The first 5 rows are patterns. Each new row is the sum of 2 different patterns, raised or lowered, with some noise. Before adding, each is slid sideways (what falls off one end comes back at the other) and multiplied by a number that may be negative. Names go in the order of the patterns.
Known rows, each followed by the names of its patterns:
[-10   7   0  10  14  -2  -3 -20 -12 -17  -1 -20   2  15   3   4   0   9
 -14 -13  -3 -11  12   3 -22  -7 -11  22  23 -19  21  -8  -1   1  -3  -3
  13  18  -8  15   1] -> z260
[-12  -4 -17  21  17  -1 -16  20  28 -25  -3  14  -1 -27 -11   3   2 -16
  17  23  13 -22  18  20  -1   3  -5   9  11 -11   6   0 -16   2 -24  -4
   7  -8 -10   7  39] -> z417
[-12  -8   9  13  25  11   1  13   7  21  -5  -6   1 -23 -13 -19  27   1
  -7  -5 -14  -2   0  -5  11   2  14   1  14   3 -19 -13 -35  -1  -4   5
   7  -5   2 -12   2] -> z482
[ -4  -2  20 -24   2  12  13 -35   1  -7 -10   2   0  -8   2  -5   8  -1
   9  -2   8   6   4   2 -20 -26  15  -8  14  16  14   3  27  -5  -4  -6
 -13  -6  30   1  36] -> z820
[  4  -8   1  13  -2  13   4 -29   7   5   4  -7 -33  -8   0  15  14  41
 -15  -3  -8  -5 -28  -6  12  12  -5 -20   1  -7 -15  -9  -5  17   0   0
 -12 -17  14   9  -1] -> z44

New rows, each followed by the names of its patterns:
[  0  12   1  25  38  23  37  17  40 -20  37  17  20  29  44  37   6  19
  32  30   6   2  22  27  11  -5  -1  24  36  35  27  23  38 -11  26  24
  12  34   8  14  53] -> z482 z44
[ 23   7   3   5  17  25  23  27  20  12 -10   2  17   5  25  25  16  20
   7  19  -3   5   4   5  33  24  21  10  10  26  24   5  27  16  13  23
  17   6  15  10   2] -> z260 z482
[ 22   8 -28  33  27  32   2  -9  12  44   0  -4  22   2  14   1  43  25
  10  15  31  -9 -18   8  24  -4   2  10  11  12  -4   5  27  22  23  40
  13  49  16  -2  19] -> z260 z417
[  9 -17  26 -11  -4  12 -37  -5   1   8 -50 -16 -20 -35 -19 -24  -8 -12
 -23 -10 -22  -6 -16 -10  -2 -10  -6 -34 -32   2 -32  -7 -17  -1 -14  15
 -15 -21 -19 -33 -19] -> z482 z820
[ -5  -8  -3  -4  -2 -10   9   9  13   4 -23 -23  15  -1   8   8  11 -13
  16 -19   7  -9 -20 -12  18  -3  32 -10   0  17 -20  -1  16  11 -47  -9
 -29 -14  -4  -1  -7] -> z482 z820
[ 51  -5  -5   8  17  46  14   6   3  -4 -29  34  13  32  18  35  21   6
  -4  -5  36  12  28  15  11  16   3   1  -4  36  30 -10   3  26  13  17
   9   7   4 -13   0] -> z417 z44
[-24  -8  -7  -4   3   3  15   6  -6 -25  -8   5   9  -7 -12  -6  -6  -9
  -9 -24  -7 -26 -13  26  -3  14  -8   1  13  -6  -3 -19  -8 -36  11   1
  -8 -11  -4 -10 -15] -> z482 z44
[-16 -36  -9 -21 -18 -10  -7 -11 -44 -22 -15   6  18 -32 -10 -29 -42 -33
 -31 -46 -23 -17   2   5  13 -47 -17 -58 -20 -13 -41  15 -21 -21 -25   9
 -28 -29 -16 -21 -28] -> z482 z820
[-47   3  -6 -28 -23 -25 -23  -6 -28 -11 -13 -31 -32 -42 -41 -11 -25 -39
   0  18 -36 -29 -17   1   2 -14 -35   1  12 -45 -19 -10 -20 -49 -28 -20
 -21 -36  -4  14   7] -> z417 z820
[ -7   3  14  -8  -4 -12   0   7   0 -12 -13   1 -17  26  -1   4  -3   8
   3 -10  -2  -2  15   1  -5  -3 -13  -7 -13 -12  -8  -9   9  -7  -9  10
   3  13 -20 -11   2] -> z482 z44
[ 13  16   9  -9  19  32  49  30  24  24  36  10   2  16  29  22  13  27
  23  34  39  10  22  37  29  41   0   9  43 -17  34  26  23  20   3   5
   5  39  17  48  22] -> z260 z44
[  4  11  -2  35  11  20  12 -18  14  16  16   0 -10   8   9  -2 -16  17
   6  -4  26  47   0  12  -7   3 -16  -9 -25  25   0   0  20  11 -18   0
 -33  17   5 -11  38] -> z417 z820
[ -4  -9 -11  29  -9  35 -14  -9  25 -16  17  18  11 -26   4   7 -14  -4
  -1 -25  -9 -20  25  -1   2  -7  -4   3   3  -3 -13 -25  22  -8  22  16
  -2  -8   0  -7  -8] -> z482 z820
[  4  -8  12 -30 -12   1  -4 -11   3  -2  16 -18 -12   7  -7  -2   5  -4
 -42   7  -2 -12   0 -10  -8   6  -9  12  -1 -20   0   5   3  -7 -28 -25
 -23  19   1  38  -4] -> z820 z44
[ 10 -31 -14 -32   3 -18 -16 -15 -12  -7 -18 -11 -14 -29 -14 -24 -11 -14
 -24 -23 -31 -12 -12 -29 -25 -26 -19 -25 -18 -36  -9 -24 -23 -12 -22 -30
 -18 -54 -20 -24 -18] -> z260 z820
[ 19  29 -23  22   4  12  20   5  -4  -4  -1  19   2  16  -4  23  23  15
  31   2   1   7   4  31  30  36  16  38  11   0   5 -11   6  31  10  61
  18  37  33  -8  11] -> z482 z820
[ 34  16  14   4  29  -3 -27 -15 -10  -9 -13  10  10   4   1 -13  15 -10
  -2  25  15  44  18   2  22  19  19 -26   9   9  -2 -21 -24  30  17 -15
 -19  12   6  -4   2] -> z417 z482
[ 20 -21   0 -14 -12 -22 -20  -8 -15  -9  -7 -12 -14 -22   2 -18  -2  -4
  -7  -4 -11 -16 -22 -26  15  -7  12   3  14  -8   1 -14 -13 -12 -24  -5
  22  -6  25 -18 -12] -> z260 z820
[-21  -3 -11  -2 -12 -10  -3 -15 -17 -29  -7 -24 -12   0  -7   5  -7   0
 -22 -24  -1 -10   2  -2 -26 -11  -9   8  17 -18  -7  -9  -4  -3 -13 -26
  -2   5  -5  11  15] -> z260 z44
[32  9 32 30 37 12 29 11 -4  0 -8 28 35 10 35  2 11 28 -6 23 23 32 -9 23
 11 -5  6 -9  7 12 13 24 10 21  4 20 10 11 22  8 12] -> z482 z820
[ 13  28   9  -5  -7  11  23  29  -4   2  16  20 -14  -4  27  17   8  11
  38  18   3  14  30  13   3  15  33  12  -4   5  10  16   7  -1  32  17
  16  36   5  33  32] -> z260 z417
[ -3   4 -16  18  17  15  41  21   3  33  14  -2 -34  10   7  45 -12  15
   5  22   1 -36  33  19   3 -15  34  14  -3   6  22 -14 -14  -8  34 -11
  -6   6   9  16   1] -> z417 z820
[  1 -18   1  -7 -16 -11  -8  -5   6   1  -8   3 -16 -20   4  27  -6 -10
 -11  19   3 -15 -39   4  18 -38 -14  -9  -3 -25 -16  15   6  -3 -12  13
  11 -21  21  14  -6] -> z417 z482
[  9 -26  -7   4  16  20  15 -10  21 -15 -17  27 -10  -4 -11  21  46  12
  11 -26 -15 -18  22  15 -13 -16  47 -13  -3 -10   4  24   3  -4  -1  18
  -8 -17  11  -6  12] -> z260 z44
[ -6  18 -17 -26 -24 -12  -7 -26  11 -12  -9  -5  18   4  -2  -8  -4  -8
   7   3  -4 -18 -25 -27 -21 -16 -32 -10   3  14  20 -23   8 -34 -35 -24
 -21 -24  -1 -25  -9] -> z260 z820
[-26 -14 -18  -4 -12  -9 -31 -35 -43 -49  -7 -22 -47 -22 -31 -19 -12 -22
 -33 -20 -35 -18  -7 -32 -21 -34 -61 -31  -1 -19 -11 -19 -21 -32 -14 -33
 -25 -18  -9  -6 -10] -> z482 z820
[ 30  18  12  34  40   3  -4  17  11  21   2 -11  21  31   7   6  39   1
   7  -3  38  27   3  31  27  -2  -6  30  32   9  10  17  16  26  10  13
  20  14  12  30  12] -> z417 z820
[ 20  11  13  -7  -4  10  -5   4   5  46  15  13   2  30  33   3  -9  27
  27   2  13   8   7 -16  20  32   1  16  21  31  23  -6  25  38  25   9
  20  20  15  10  18] -> z260 z417
[-12 -10  -8  -2   3  -1  16  -3  20   2 -22 -10 -28  -9 -26   7   5   1
 -11 -21  -2  -6 -19 -10  20  19  -1  -2  21   8  13  -8  -1 -11 -34 -21
  -9  10 -12  -8 -10] -> z417 z482
[  7  17  32  24  27   5  36  18   5  18   3 -24  45  17  46   0 -24  20
 -10  26  34  63 -35   9  -4  -3 -16   4  15  24   1  -3  11  11  -7   8
  11  31  11  -7 -25] -> z820 z44
[-14 -36   3 -24   7  10 -10  -6  11 -30 -14 -37 -28 -13   8 -20  24  16
 -24   2 -47   6  12  -3 -55   5   4 -42 -14  -1 -21 -33 -26  -3 -12 -18
  -1  12   3 -27   4] -> z417 z820
[ 27  37 -11  41   2   2  13  11   0  -7  30   2  31  -6 -13  14  17   2
   2  22   7 -20  -2   9  13 -13   8  31  -1  -5  -2  29 -17 -18   5  -5
  20   4 -20   8  -7] -> z260 z417
[ -2   7 -19 -32  19  -1 -17  -4   3 -13  -1 -14  15 -13 -19 -16  28 -26
 -26 -10 -18  -7   2 -16  24 -14  -8  19 -23  14   3  -6 -21   3 -18 -46
   4  -4   3 -25 -26] -> z417 z820
[ 42  17   1  25  10  18  30   5 -31  27  -9  10  14  11   8  16  -2   4
  18   8   9  25  11  14   6 -14  -7  25  21  31  36  24  28  31  -5   6
   5   2   0  45  22] -> z260 z820
[-20  17   4   1  33  29  12 -10  -7 -19   6  -9   3  24  15  -3  -5  -7
  12  14  -4  18  13  12  19 -11  20   7   9  24  -1  -7 -21   9  13  15
 -20  -6  -7  13  15] -> z417 z44
[ 36  18  18  47   6  12   4  -7  12  45  32  56  26  15  49  -6   6  25
  24 -14  10  20  17  19  24   0  15  27  28  23   7  -2  37   6  25  19
  -4  -5  31  -1  15] -> z260 z820
[  7 -13  28  30   9  35  18 -20  18 -16  23  26  -6  28  -7  -7 -13  39
  -6  20  33  13  16  18  19   5  -5  10  -5  25   8 -12   3   1  48  53
 -16  38  -6  -1   3] -> z260 z820
[-23  -9   0  -9   4   2 -10   6 -14 -29 -14  -5 -17 -16 -15  -3  21   4
   5  17 -23  -6 -15  -3 -28  -2   6  -6 -21 -41 -17 -13 -29 -20 -28   7
  -2  -8   3  -9  17] -> z482 z44
[-22  -9 -31  -7  -1 -30   3 -21 -23 -13 -26 -20  10  -9 -24  -8 -10  -1
  -5 -15 -19 -15 -42  -8 -27 -17 -23   1 -24 -21 -13 -11  -1 -16  -5 -15
 -18 -14 -34  -7 -14] -> z260 z44
[  9   2  -5  10 -17  -3  -4 -10 -15   6  19  -5   7 -10  19  14   6 -18
   9  20 -22   5  13 -11 -21 -12  15  15 -20  25  14   9 -13  13  15   8
  13  -7  17  10 -12] -> z260 z417
[ 27  12  29 -25   1  -6  31 -24  15   5  17  15   1  -7  13  16  15  12
  27  12  19   3  13  10  -4  -7  14  -5  24  21  27   9  28   4  -4   0
  15  -2  35   7  50] -> z820 z44
[ 14  10  29  19 -18   9 -14  31  30 -10  41   8   6   7  31  11  26  31
   7  23  18   6  21   9  20  18  14   8  -4   4   1  24  15   7  28   8
   7   6  18 -10   8] -> z260 z820
[-12 -16 -18 -21 -32 -28 -43 -38 -25 -26  -6 -12 -13 -22  -2 -33 -32 -28
 -37 -19  -4 -34  -6 -31 -12   2 -47  -9 -20 -16 -42 -24 -28 -21 -11 -27
 -19 -21 -31 -14 -23] -> z260 z820
[  5   6 -14   0  -9 -14  11 -13  -3   8 -14  -5 -17 -13  -9  -2  23  13
  28  -1  15  -7 -18  -2  -7   4 -11  15  12  -5   1 -24 -11  16  -4   3
 -32 -18  16 -20  15] -> z260 z482
[-26   5 -20  -4  13   4  22   5  15 -17 -20  12   1  16  11 -23  -1   3
  26  36 -11   5   2   8   9  -4 -22  11  22   7  29  35 -16  10  -1  11
  -2  -2  11  -6 -10] -> z260 z44
[ 17  16  -7   1  -1   2  -1  -1  47   9  14 -18   6  19   8  15  19   5
  14   9   5  13  11 -10  10  35  17  16  19  16  17 -13   2   7  32  -7
   1  35   2 -14 -15] -> z417 z482
[  8 -27 -17  -2  -9   0 -23 -19  11 -10  -3  -7 -21  18 -16 -10  -3  -2
 -12 -36  -6 -14   8 -32 -23  -3  -1 -24 -34   3  -5 -17   2  17   8 -11
   0   1 -29 -28 -21] -> z260 z417
[  3 -14   0  -6   4  -7   9  29  12  19   8  23   2   0   8 -12   6  21
 -14  12   8  38  32   7  26   0   6   4   4  24  22  46   1  22  22 -12
  18  17  26   3   9] -> z260 z820
[ 17  30 -10  30   7  -5  -6 -20  -8  13   4  -8  -5  10   3   8  25  23
  32 -22   2  -2   2   6   5  -9  10   4   4  -6   3  -2  -7  13  15  29
  14  10 -15  -7   2] -> z260 z482
[ 10  24  -3   5  18  29  20 -16  22  34  16   5  11  16  11   0  12  13
  -1   7 -17  -8   7 -10  -5   2  46   5   5  -7  27  29  -2 -16  25  28
 -10   6   8   1 -25] -> z260 z417
[ 30   5  22  28  25  39  19  -8  17 -22  12   7  18  35  12   6   0  42
  17  19  31  18  25  23  25  23   1  10  -9  19  10  15  19  13  33  29
   8  16   2  12  15] -> z482 z820
[59 20 25 13 24 33  9 33 19 14 26 -7 10 11  7 10 18 52 -3 20  9 38 50 28
 17 23 45  2 21 41 20 -4 13 17 20 -2 35 33 29 12 45] -> z417 z482
[16 16 19 12  3  1 -1 30  7 17 17  9 19 10  3 10 28 21 22 22 19 20 22  4
 13 19 16 15 16 32 29 11  4  6 13 16  7 31 26 25 23] -> z260 z482
[-17 -23 -25 -29  -6 -19 -34 -22 -27 -34 -24  -8 -13  15 -10 -24 -18 -27
 -23 -20 -12 -18  -4 -16 -32 -44 -50 -40 -23 -44 -27 -32 -16 -15 -23   2
 -19 -13 -46 -29 -10] -> z260 z482
[ -3 -18 -13  -1  -8  10 -12   9   3  -6  32  21  20 -14   0  11  17  16
  15   8  -8   1   7  -3   0 -26  -2  21  25  42  31   0   0  -6   6 -14
  11  11  22   9 -14] -> z482 z44
